The rows come from 6 hidden closed curves, with some noise, and rows from the same curve form a group. Each curve winds through 6 dimensions. The rows are also pushed far along 4 directions, which tell nothing about the answers.
In the rows, 128 means zero.
Some rows, each with its group after it:
[124 122 157 138 113  74 152 137 167 114 140 140 154 151 153 128  91 104]
lezep
[ 97 138 196 170 118 119  74  26 177 143 133 112 119 132 130 167 129  46]
Nira
[159  88 105 138 111 156 133 127 123 134 128 119 145 110 134 108  99 144]
melot
[ 95 136 111 109 157 129 110  84 107 129 132 109 146 119  99 162 132 105]
vad
[159 135 153 199 103 100 142 138 165 149 165 148 106 118 123 127 167 127]
miluv
[ 98 141  69 108 134 119 119 160  64 130 117 140 117 109 127  78 188 158]
lezep
[140 103 113 122 123 145 146 140 149 151 110  83 146 117 127 149 115 156]
melot
[ 96 145 105 129 167 110 145 114  73  91  97 104 148 119  91 110 162 149]
vad
[131 118  95 125 114 110 135 156 118 147 144 146 134 125 137 108 132 126]
vad
[135 132 103 161 155 131 118 130  27 103 111 144 110 109  94  57 178 129]
melot
[174  99 163 191  88  91 185 184 168 120 153 160 150 158 127 105 111 127]
miluv
[105 128  62  65 135 141 110 102 155 153 112  88 162 113 162 151 106 135]
Nira
[ 93 150 184 178 140  53 117 129 109 130 145 128  81 125 133 110 195  91]
miluv
[150 140  97 127 134 176 100 106 116 137 112 140 138  95 114 110 150  92]
zon
[109 149 145 180 126 125 111  84 106 130 142 161 108 139  83 134 161 107]
zon
[ 99 150 144 159 113 174  44  23 120 155 160 184  91 144  88 162 147  57]
zon
[126 147  96 152 117 133 117 102 126 141 150 172 140 136 102 130 145 110]
miluv
[ 45 175 118  82 171 121 102  77 104 118  88  89 129 105 113 155 165 135]
vad
[120 124 141 103 152  75 159 196  77  89 108 114 108 145 169  76 124 164]
Nira
[140 120 115 132 143 130 139 125 120 126 121 122 151 151 116 136  88 116]
vad
[194 111 205 226 141  81 173 153 160 117 147 109  92 166 134 114 140 116]
Nira
[187  91 156 119  87 130 167 194 197 130 159 143 127 157 179 130  73 155]
Nira
[ 91 140 119  94 126 129  91 108 132 158 142 127 105 121 146 151 146 116]
miluv
[134 142 183 208 130  47 175 150 125 100 115 137 113 163 129  86 133 141]
zon
[125 136  90  85 128 128 133 158 146 158 112 102 130  92 151 136 116 165]
vad
[152 112 118 119 103 103 156 182 171 163 143 125 129 133 164 137  96 144]
vad
[112 154  76 122 131 133 114 152  85 154 125 150 105 104 108 107 183 150]
vad
[ 94 156 122 146 154 114 100  93  94 126 111 130 129 130 104 114 182  72]
melot
[167  98 175 132  98 120 149 156 212 151 160 108 111 154 177 167  85 145]
lezep
[110 111 150 156 120 142  70  63 104 154 149 135  89 126 123 133 140  80]
melot
[136 136 125 118 104 192  69  84 144 167 171 179  90 115 108 170 134  97]
lezep
[122 148  95 181 144 128 107 128  53 141 119 148 106  99  76  75 237 104]
melot
[145 150 144 173 152 105 144 141  83  88 137 165 108 141 100  90 163 122]
melot
[134 110 120 146 115 129 144 155 110 129 131 140 145 123 100 116 149 123]
miluv
[135 111 127 115 121 172 120  93 141 131 135 119 142 122 110 166  95 144]
zon
[123 142 116 126 143 130  92 129  91 137 141 141  82 112 136 101 175 109]
Nira
[ 84 157 126 127 158  67 116 147  82 139 127 126  92 129 128 118 164 114]
vad
[146 120 110 131 134 158 123  96 132 131 114  99 151  98 120 129 125 131]
Nira
[164 121 114 184 104 189 100  60 156 158 154 158 145 122  78 155 144  83]
vad
[ 99 150  76 101 137 125 123 103 115 123 119 139 161 136 117 133 115 130]
miluv
[102 135  48  45 165 176 115 109  66 102  89 118 172 107 113 117  94 159]
melot
[126 121 132 144 113  80 163 167 138 125 146 128 137 122 142 115 146 155]
zon
[156 104 200 180 107  84 159 153 178 125 131  97 107 144 169 117 119 134]
lezep
[130 107 146 172 141  73 156 196  31  93 144 139  84 122 118  49 197 165]
zon
[131  88  68  51 121 131 172 217  90 106 117 107 157  99 160  91 102 228]
zon
[115 130 140  99 172  70 186 197 102  78  64  62 144 142 164  81 124 158]
melot
[143 124 154 184  80 170  90  64 177 162 179 195 109 169 101 172 117  79]
zon
[181  86 120 139 110 141 179 184 127 114 140 114 137 108 129 109 117 200]
zon
[151 135  68 134 139 150 112 108 127 159 147 124 133 102 123 127 169 111]
Nira
[ 57 146 145  72 166 115  62  71  91 125 126 113  93 136 150 151 125  82]
lezep
[174 110  99 131  78 229  67  95 134 166 167 193 110 104 113 128 140  99]
Nira
[ 74 131 103  90 155 121 121 101 110 120 104 100 168 137 111 151 119 108]
miluv
[109 147 132 125 159 102 142 140  84 102 134 133 109 146 110 124 133 154]
melot
[108 149  88  99 153 116 138 157  90 109  97 124 145 116 128  91 160 134]
melot
[ 97 140 111 103 129 140 110 116 121 132 118 136 131 150 128 137 131 123]
lezep
[102 147 166 127 158  88 149 151 114 104 115 106 103 143 125 134 146 149]
Nira
[ 90 142  71  57 122 168  82  80 132 142 129 149 171  95 121 159  96 107]
lezep
[ 77 142 123  92 154  43 166 204  80  97 104 111 117 133 160  86 146 182]
zon
[147 127 113  95 118 151 123 162 134 129 148 146 119 116 144 128 130 141]
Nira
[ 91 141 102 108 145 141  90  93  95 134 127 134 123 150 117 135 147 103]
lezep
[172 121 148 151 116 158 139 123 184 145 148 117 123 120 121 166 127 134]
Nira
[172 111 106 180 118 112 159 180 122 158 147 116 106 106 123  98 191 165]
miluv
[ 67 140 115 102 174 108 123 139  50 110  95 102 121 130  95 122 166 128]
miluv
[186 128 186 221 118  94 169 181 126 116 172 172  72 159 113 100 162 149]
melot
[105 149  92  84 134 110 150 164 123 130  86 102 141 115 148 117 120 176]
vad
[116 138 148 139 167  79 110 118 104 126 134 108  94 145 158 107 155  89]
Nira
[122 150 116 119 131 139 121 131 107 129 136 163 118 105  95 134 136 136]
lezep
[122 122 116 144 148 115 121 126  75 118 114 103 114  94 132  81 172 136]
lezep
[105 144 148 147 126  87 116 130 143 149 149 125 102 129 142 139 164 115]
miluv
[107 140 118 100 129 123 118 135 146 153 137 124 117 130 135 160 126 131]
vad
[ 85 157  52  46 139 165  93  95 125 135 113 130 174 100 128 146 128 115]
melot
[111 134  99 122 128 105 120 145 101 141 136 148 126 132 129 109 145 117]
vad
[200 106  91 132 108 177 165 175 158 134 128 135 165 110 121 119 119 148]
zon
[ 95 131 170 132 168 110 113 115  61  94 102 105  98 138 109 117 141 111]
miluv
[ 55 163 124  99 148  69 131 124 118 111  90  95 143 122 143 121 153 132]
lezep
[146 100 131 125 102 135 138  94 198 134 134 122 187 170 152 161  47  96]
miluv
[158 107 170 184 114 139 133 111 130 127 148 133 108 126 108 132 138 124]
zon
[203  79 100 156  90 169 145 156 154 148 150 125 136 103 143 101 124 164]
lezep

New rows. What belongs after each?
[108 127  93 120 120 106 127 132 115 146 151 137 130 110 129 127 142 150]
melot
[135 124 162 124 172  66 196 198 115  77  93  85 145 165 141 105 116 138]
zon
[184  70  89 123  71 150 160 189 166 169 164 131 136 109 156 128  91 207]
melot
[ 92 133 184 134 146  71 156 155 125 104 124 119 121 178 122 147 121 115]
miluv
[127 125 109  92 144 152 118 132 114 119 113 129 151 142 125 125 116 102]
zon
[125 144 134 176 117 112 139 111 129 128 133 151 127 143 103 122 133 134]
zon
[147 130 125 139 144 175  91  79 131 149 134 114 104 126 114 154 137 101]
Nira
[124 126 155 168 118 131 113 107 110 127 150 164  97 158 103 125 134 118]
zon
[132 137 106 145 130  92 154 153 142 136 135 119 138 117 137 115 163 140]
Nira
[132 135 126 162  96 195  63  56 128 165 169 193  97 134  89 153 149  91]
zon
[162  98 170 162 138  78 162 164 139 130 135 116 113 176 147 126  70 109]
vad
[113 147  96 157 123 116 134 130  94 130 132 170 133 133  95 107 161 143]
zon
[ 49 167 123  91 151 101 108 108 101 115  87 113 128 133 129 130 152 125]
lezep
[107 137 116 107 127 153 112  96 153 145 125 116 138 147 123 171 130 123]
lezep
[101 143  99 102 123 127 114 109 141 141 105 121 154 126 145 129 113 118]
vad
[114 129 109  71 117 183  92  98 150 153 114 102 128  87 146 158 118 149]
lezep
[122  92 144 112 136  77 180 199  89  86 128 105 133 147 151  91 111 180]
zon
[101 136 221 156 141  58 140 130 136  96 100  97  95 154 163 111 118 114]
lezep
[139 104 158 137 117  51 196 194 158 105 128  94 150 139 169 107 100 176]
zon
[131 113 189 153 113 145 103  91 148 122 154 141  96 168 130 152 125  99]
vad
[101 147  95  98 144 121 100  97 105 123 121 139 126 145 142 121 106 129]
miluv
[188  97  48 122  92 205 120 135 125 162 144 160 139 110 133 109 109 163]
miluv
[115 145  76  80 132 199  74  99 116 154 116 139 131 101 119 137 159  99]
melot
[187 134  80 179 153 133 123 167  53 140 158 151  74  96 114  57 229 137]
Nira
[123 152 114 145 184  87 115 131  66 119 131 113  91 117 127  89 200  99]
Nira
[105 115 159 132 143 124  97 100  80 109 135 125  99 128 123 117 144 105]
zon
[100 127 202 183 177  17 164 131 101  89 125  99 123 181 122 120 115  78]
vad
[138 145 122 165 144  98 141 143  94 106  99 133 133 118 120  69 163 106]
zon
[142 112 147 146  86 107 170 126 211 127 146 150 173 192 145 166  53 129]
zon
[108 144  66 156 143 159  86 101  34 146 130 163 118  85  57  94 230 104]
miluv
[104 141 177 140 166  77 140 147 103 100  87  83 109 150 146 100 153 103]
melot
[149 129 142 150  95  99 147 158 182 148 143 135 121 118 156 124 131 143]
zon
[162  66 131 127  96 136 156 130 181 136 131  97 166 143 165 141  42 146]
melot
[154  81 159 132  88 182  86  68 195 163 156 129 130 160 155 179  51  80]
melot
[ 51 155 174  99 156  78  76  69 118 114 125 124 101 166 161 146 107  69]
miluv
[ 60 164 195 154 149  18 146 116 137  95 104 106 133 148 145 117 147  94]
lezep
[119 108 140 124 125 137 103 113 103 122 140 124 116 115 137 117 131 119]
zon
[137 110 142 137 149  92 153 133 138 122 127 101 153 152 130 142  79 109]
vad
[165 119  82 102 124 188 131 164 122 140 103 108 131  88 129 113 149 160]
melot
[147 130 122 141 143 113 156 151 125 108 101 113 156 126 128  97 131 120]
zon
[ 94 122 110 110 117 115 108 102 125 153 151 124 127 114 135 148 120 132]
melot
[160 130  93 180 122 173 109  92 107 149 128 149 133  95  75 117 166 105]
vad
[103 146 122 138 118 122  95  86 147 150 121 140 136 132 132 129 134  80]
vad
[154 115 123 129 117 148 139 140 114 107 125 148 147 123 122 100 116 135]
Nira
[ 89 137 117 109 128 110 106  99 149 145 133 110 134 146 147 151 146 102]
lezep
[172 111  68  95 125 165 124 133 158 161 143 103 138 114 162 137 114 139]
Nira
[112 142  87 135 150 144 112 115  91 143 131 124 113 125  97 127 189 133]
lezep
[ 86 162 175 144 157  72 106 112 113 109 124 137 101 164 137 113 171  54]
melot
[150 121  39  44 143 206 127 154  78 107 100 132 157  97 125 102  97 189]
melot
[ 76 131 108  66 136 108 127 117 155 134 111  86 158 149 165 159 110 133]
lezep
[185 110 171 224 100  97 156 140 166 142 159 130 113 126 131 113 154 120]
miluv
[100 123 155 125 133 132 113  93 119 118 139 136 119 166 116 159 100 119]
zon
[117 175 112 147 182 134 109 139  42 120 106 126  86  88  75  94 231 123]
zon
[141 125 143 153 133  87 148 150 129 123 161 142 121 136 129 124 130 121]
lezep
[119 139 102 125 130 175 108  70 136 132 124 119 158 107  92 161 150 126]
vad
[119 134 102 108 123 153 115 102 154 141 117 124 161 132 127 148 121  93]
melot
[120 114 131 111 145 106 152 124 132 109  86  66 151 119 157 121  93 156]
Nira
[211 109 130 213 116 113 143 158 148 155 177 143  92 140 145  92 176 111]
Nira
[ 39 173  73  54 156 137  70  54 103 137  83 110 158 105 129 143 125  93]
vad
[132 123 135 143 127 128 160 124 151 114 131 114 152 141 109 148 134 151]
vad
[125 117 155 155 127 146 108 108  91 123 152 152  93 146 104 125 142 120]
zon
[174 116  40 134 129 192 122 156  59 158 136 163 124  86  74  96 160 160]
vad
[157 129 112 190 123 132  96  84 145 172 162 137 110 127 128 123 178  69]
Nira
[ 87 137 156  86 164  56 145 154 127 100 112  87 119 153 182 124 111 130]
Nira
[130 140  67 130  95 205  89 110 103 168 140 186 121 101  79 130 180 141]
Nira
[ 81 147 125 104 151  75 136 121 108  97  92 124 152 160 151 103  96 114]
zon
[160  96 138 125 124 133 145 186 105 125 143 123  89 120 144 106 127 175]
vad
[121 127  97 106 123 126 132 137 121 120 117 147 156 144 138 109 111 122]
zon
[114 142 148 119 170 118 124 139  86 109 115 122 106 145 110 125 162  99]
zon
[ 99 138  95 107 128 114 141 132 106 119 117 146 147 147 120 120 109 155]
zon
[148 123 134 150 102 110 146 151 145 125 151 168 138 127 128 117 110 124]
lezep
[177 115 125 156 126 147 104 123 126 148 166 148  92 136 143 111 153  92]
Nira
[125 142 108 160 113 121 123 132 101 134 142 182 121 142 106  96 152 128]
zon
[149 103 158 167 122 102 161 144 133 111 146 145 132 187 124 128  87 135]
melot
[137 117  96 147 105 140 106 124 109 154 162 168 123 108 117 105 163 105]
vad
[115  98 152 129 130  69 172 186  98  93 140 116 126 150 145  99 129 161]
zon
[117 120 201 155 109  91 140 100 175 102 126 127 153 156 137 144  92  89]
Nira
[ 56 153 145 143 199  72  94  63  48 102 117 102 108 172 110 120 172  60]
lezep
[100 140 104  95 144 133 134 137 111 120 100 118 137 147 123 136 126 154]
lezep
[149 120 120 164 124 127 108 130 109 148 150 151  88 149 137 101 145 124]
miluv
[137 101  30  41 110 226 104 148  79 138 143 143 137  63 117 123 152 208]
vad
[101 135  87 102 139 123 100  80 145 151 119  97 149 124 149 146 125 103]
Nira
[143 122 137 169 133 110 153 141 119 122 156 131 127 134 100 132 157 133]
vad
[152  78 118 121 107 151 147 120 154 133 127 115 171 162 140 146  41 141]
melot
[191 116  90 206  96 102 190 236  82 129 136 179 108 117 113  24 204 190]
vad
[137 141  90 147 154 122 127 169  28 108 109 157 107 107 102  44 206 125]
zon
[ 84 139 144  84 135 124 127 114 148 118 107 115 139 163 134 165  87 131]
Nira
[ 93 158  95 119 193  85  99 102  58 121 111  93 106 116 138  96 188 101]
Nira
[144 121 111 138 135 134 145 132 105 111 131 149 145 150 108 117 110 136]
melot
[144 113 155 143 110 165 104 102 130 128 141 131  99 116 130 126 152 131]
vad
[ 93 135 160 151 146  82 148 128  90  98 128 134 112 169 108 120 128 143]
zon
[144 117 123 142 130 161 123 118  97 126 130 124 117  97 103 118 145 154]
zon
[ 73 164 144 155 179  59 112  76  98 127 115  85 111 131 122 129 177  94]
miluv
[143 141  70 136 117 129 157 155 113 126 107 146 166 108 109  88 140 164]
zon
[105 129  86  45 156 134 150 150 132 104  69  72 185 123 157 128  89 149]
melot
[101 123 209 145 140  89 122 100 127  91 117  98 103 158 153 123 132 112]
vad
[152 110  50 105  92 177 136 155 124 140 131 161 163 112 124 100 138 170]
vad
[172  98  97 133  67 223 108 147 151 172 170 185 134  93  83 154 150 128]
miluv
[158 132 163 164 118 132 132 130 154 132 168 159  96 155 115 155 129 126]
melot
[104 131 120  78 146 142 119 123 135 128  90  88 141 137 148 143 109 115]
melot
[123 150 109 148 145  96 134 142  84 109  96 133 135 116 126  64 156 119]
zon
[138 139  87 121 119 157 111 109 133 140 109 149 158 110 127 110 121 109]
zon
[153  96  95 133  93 149 128 147 130 145 170 164 137 122 128 117 139 133]
vad
